There are 4 ways to turn a row about zero (a turn may also mirror it). The second row of each pair is the first, turned, with some noise. The first 36 pairs use one turn. New pairs use 3 turns, one after the other, and a turn may come again.
Known pairs, each followed by its turns in order:
[  8  -1  -7 -10 -58   1  27   0]
[ 25  14 -23 -31 -27  13  31  11]	(0)

[ -7  16 -22   7  -6  -9 -13   2]
[  1  -1  -8  12  -2  -1 -26 -23]	(2)

[  5  -4  -8  16  13  -8   2 -23]
[ -3  -7 -14  10  -3 -23 -15  -4]	(0)

[-1 12 -1  4 -2  1 -1  1]
[ 1 -2 -7  0 -4  1  5  1]	(3)

[  1 -29 -12  24 -38  -3   9 -35]
[-25  12  29   8 -16  42   9 -21]	(2)

[ 13   1  16  10   4   6 -10 -58]
[-33  24 -23  20 -17  24  19   9]	(2)

[  2   0   8   1  44  -1 -46   5]
[-24 -15  32  17   9 -11 -29 -19]	(0)

[ -4  17 -44   4 -26 -30 -19  -7]
[  1 -44   5  21 -24 -29   8 -27]	(3)

[ 19  18   0  -3  22  -2  21 -13]
[ 21 -13 -19   6  17  -4 -14  -4]	(0)

[ 16 -10 -18  12  37  10  -6   1]
[ 17  28   4  25   2 -18   0   4]	(2)

[-34   3   0  -9 -29   6  -4  25]
[ -4   4 -24  31   2   2 -31 -12]	(1)

[  8 -30   0  58  23  -3 -10 -33]
[ 15 -27  38 -43   2  27 -29   7]	(3)

[-33  -7   0  -4 -22   0  31  17]
[-14  12 -16  15  -1  19 -19 -32]	(1)

[ 13  -3  -1  -2  -8 -25 -21  48]
[-35  -2  16  33 -20  14  31   9]	(3)

[ 14  -8  58   5  40   8  46 -29]
[  7  33  28 -18 -51  34  47   4]	(1)

[-24  15  15  14 -38   1   7 -11]
[ -7  28 -14 -31  -4  17  -1  11]	(0)

[ -7 -16  38  -1  29  -6  17 -11]
[  3  36  16 -20   1   4 -26  19]	(3)

[ 56 -25  24 -12  -5 -58   3  26]
[ 65 -32   3   7 -17  46  18  29]	(2)

[  2  28  33  -6  26 -58  -5  12]
[ 19  13  -1 -31 -51  -5 -34  31]	(1)

[ 21 -12  13 -26 -23  16   8 -58]
[-49  -7   1  15 -26  25  23  32]	(2)

[-12  14   8   0   8   4  -8  40]
[ 19  -9 -23  12 -13  15 -22  17]	(1)

[-24   5  15  10   0  -5 -32 -58]
[ 46 -10  32 -27  13 -33   0   4]	(3)

[ -3  13 -40   1  29   3   7  -8]
[ 21 -20 -20  18  -3   6 -36  -4]	(3)

[ -2 -23  -8  -1   8 -18  14  -6]
[  6  12  18  -9   1  20 -12  13]	(2)

[ 14   2  14  -8 -14 -47 -58 -12]
[-22 -34  21 -40 -34  -5 -33 -16]	(0)

[ 10  -9  14 -37  -1  23 -49 -10]
[  1  -3  12   9  57 -19  18  27]	(3)

[ 44 -23   6  -3 -58   3   3 -13]
[ 19  -2 -26 -25 -45  -7  41 -33]	(0)

[ -7 -14  18   7 -42  -3  44  22]
[-35  32 -14 -25 -22   2  15 -29]	(3)

[ 44   0  -6   7 -11 -21  23  20]
[  3  -3 -26 -45  -5  -4   6 -20]	(1)

[ -6 -58  33  14  -3  -7 -22   4]
[18 63  0  9 32  4  6 18]	(1)

[-39   1  24  -1  23  -1  -3  15]
[  6  15   4  24 -19  32 -24  15]	(1)

[  7   1  -3   6   0  22 -13 -10]
[-10   4   4  17 -11 -12   9  -4]	(2)

[-14  39   1 -12   2 -10  -8  29]
[  4 -21 -25   5 -24  -4 -30  11]	(1)

[ -4  -4   5  44 -22 -48   3   4]
[ 23   4  -4  -9  10  51   6 -41]	(2)

[-25  14  -3  24   3  12   1  -9]
[-11  30  -6   7   6   0 -19  11]	(0)

[ 10   7 -19 -23  -5  12 -44  25]
[ 13   0  57   0 -13   4   0 -14]	(0)

New pairs, each followed by its turns in order:
[  8   7   7 -14  -5  -8  43 -16]
[ -4   8 -28  33  -7 -15   4   3]	(1) (0) (3)

[ 16 -31  18  -1  -7  -9 -25  15]
[  7 -20   8 -31  12 -13 -20   4]	(0) (3) (0)

[ 30   2  14  -2 -10 -15   3 -48]
[-39 -26  -9  -9 -13  13 -22 -28]	(1) (1) (2)

[-26  12   5 -10  -5  -9   9  -4]
[ -6 -14   1  20   9  19   1 -18]	(0) (1) (3)

[ 19  13 -43   3  -3   2 -28  29]
[-57  12  12   2  -2  11 -14 -16]	(1) (3) (0)

[ 41 -22   6 -13   2  -8  21 -17]
[ 23  -9  36  -1  -5  27 -10 -11]	(0) (0) (2)

[-31  -1  17 -14 -38 -15   0   0]
[  0  23 -19 -16  34 -16 -13 -26]	(2) (1) (2)

[ 58 -34 -11   6  24   4  -2  -2]
[-37 -16  -1 -29   5 -34  39 -23]	(2) (1) (1)

[ 51   0   4 -16  -4  17  16  17]
[ 14   6  30   6 -14 -24   4  41]	(3) (2) (3)

[-28   2  -1  -6 -45   7  -6   3]
[ -4 -24   9  -6   0 -10   0 -47]	(0) (1) (3)

[ -8  13  17   1 -32   7 -58  12]
[-25 -12   5  26  20 -28   2  54]	(1) (1) (3)

[-17 -28 -38 -11  19 -39  20  -3]
[ 37   7 -43  27  34   0  12  11]	(1) (3) (2)

[ 56  13   9  30 -24 -12  13  22]
[-45 -25   3 -36  28   1  17   0]	(3) (2) (0)

[ 24  37   2  58  11  41 -21  -2]
[ 53 -49   4 -13 -11  -6 -14 -46]	(0) (2) (3)

[-22  19 -42 -19  -6  -9  14  -4]
[ 11   1 -23   1   8 -41  24 -13]	(1) (2) (3)

[-19  -4   1 -11  17  -7 -10   0]
[ -3 -20 -19   0   0   3 -20 -11]	(3) (2) (3)

[  5 -56  18   4  -3  18   4  29]
[-24 -20   2  30  -8   9 -50   7]	(1) (2) (0)

[  0  -3   5  13  17 -14   5  20]
[-11  15  18 -12   3  15 -10  12]	(3) (2) (2)

[  3  -5  38 -39 -13 -18 -27 -43]
[ 32 -43  26   3   3   6 -44 -17]	(2) (1) (3)

[ -2   3   2 -18   0 -28 -10   5]
[ -6  -2   4 -16  19  13   5  11]	(0) (0) (2)

[ -7  17  -2  13  -2   4 -24 -22]
[-28 -12 -15   1 -20  10  -3   1]	(3) (1) (1)

[  6   5  34  10  -6  29   3 -12]
[-26 -15  26   4 -20  -4 -25   2]	(1) (3) (2)

[  5 -31 -12  -9 -35  14   6  31]
[ -5 -23  26  15 -27  18  22  28]	(1) (0) (3)

[  1 -58  -8  10 -29 -18  37  19]
[  4 -54  21   8   4   3 -43 -32]	(1) (0) (0)

[  9  58  45   4  -2 -12  13  -1]
[-13  21 -11   8  -2  48 -47  10]	(1) (1) (2)

[  7 -15 -41  -1 -31  -8 -14  10]
[-16  18  27 -19  -3   0  34  22]	(0) (2) (2)

[21 25 -1 -3  0 30 26 -1]
[  1 -42  10 -10 -10   2 -10  25]	(0) (0) (3)

[ 21 -25  22  16 -12 -14  -2  33]
[ 22  13  38  14  -9   6  -7 -25]	(1) (3) (2)

[ 19   5 -31 -20 -52 -17   9  -5]
[-41   6   5  31 -22   6  27 -27]	(3) (0) (3)

[ 6  6 36  4 -9 -1 -6 13]
[ -4  16   0  -7 -22  -9 -23  -8]	(2) (3) (2)

[-17  -1  -6  43 -17  -7 -29  -7]
[ 37  22 -12  26 -23  13   8 -11]	(1) (2) (0)

[ 3 -2 24 -1 19 -4 -7 -4]
[  5  -9  23  14  -6   1 -11 -11]	(3) (1) (2)

[ 58  12  -1  12   9 -46  46  -9]
[  3 -28 -23  47  27  40  44  22]	(2) (3) (1)

[ -9 -15 -24 -16  -9 -24 -16 -10]
[  7  -8 -36   3  24  -7  11  -8]	(3) (2) (3)

[-18   7  -4  18  31 -23   7   9]
[-17  15  25  10 -27  -3  21   0]	(1) (0) (1)

[  7  25 -30   9  12   2  37 -36]
[-19  12  20 -33   2  30 -32  26]	(3) (1) (1)

[  0 -14  39   6 -15  25  20   3]
[ -2  44 -10  -6  15 -12   4 -12]	(1) (2) (2)

[  9 -10 -50  -8 -21  25   6 -23]
[ 14  -4 -36   6  20 -32 -33 -15]	(2) (2) (3)

[ 35  22  49 -20 -21  -3   2 -13]
[ 15 -32  -7 -31   7 -12   4 -48]	(0) (2) (2)

[11 34  1 58  9 18  5  8]
[  7 -10  36  -4 -33 -16  12 -42]	(2) (3) (0)

[ -4  -9   4  14 -31 -34  11   9]
[-13  -5  45   1  -3  20   1  -7]	(0) (3) (1)

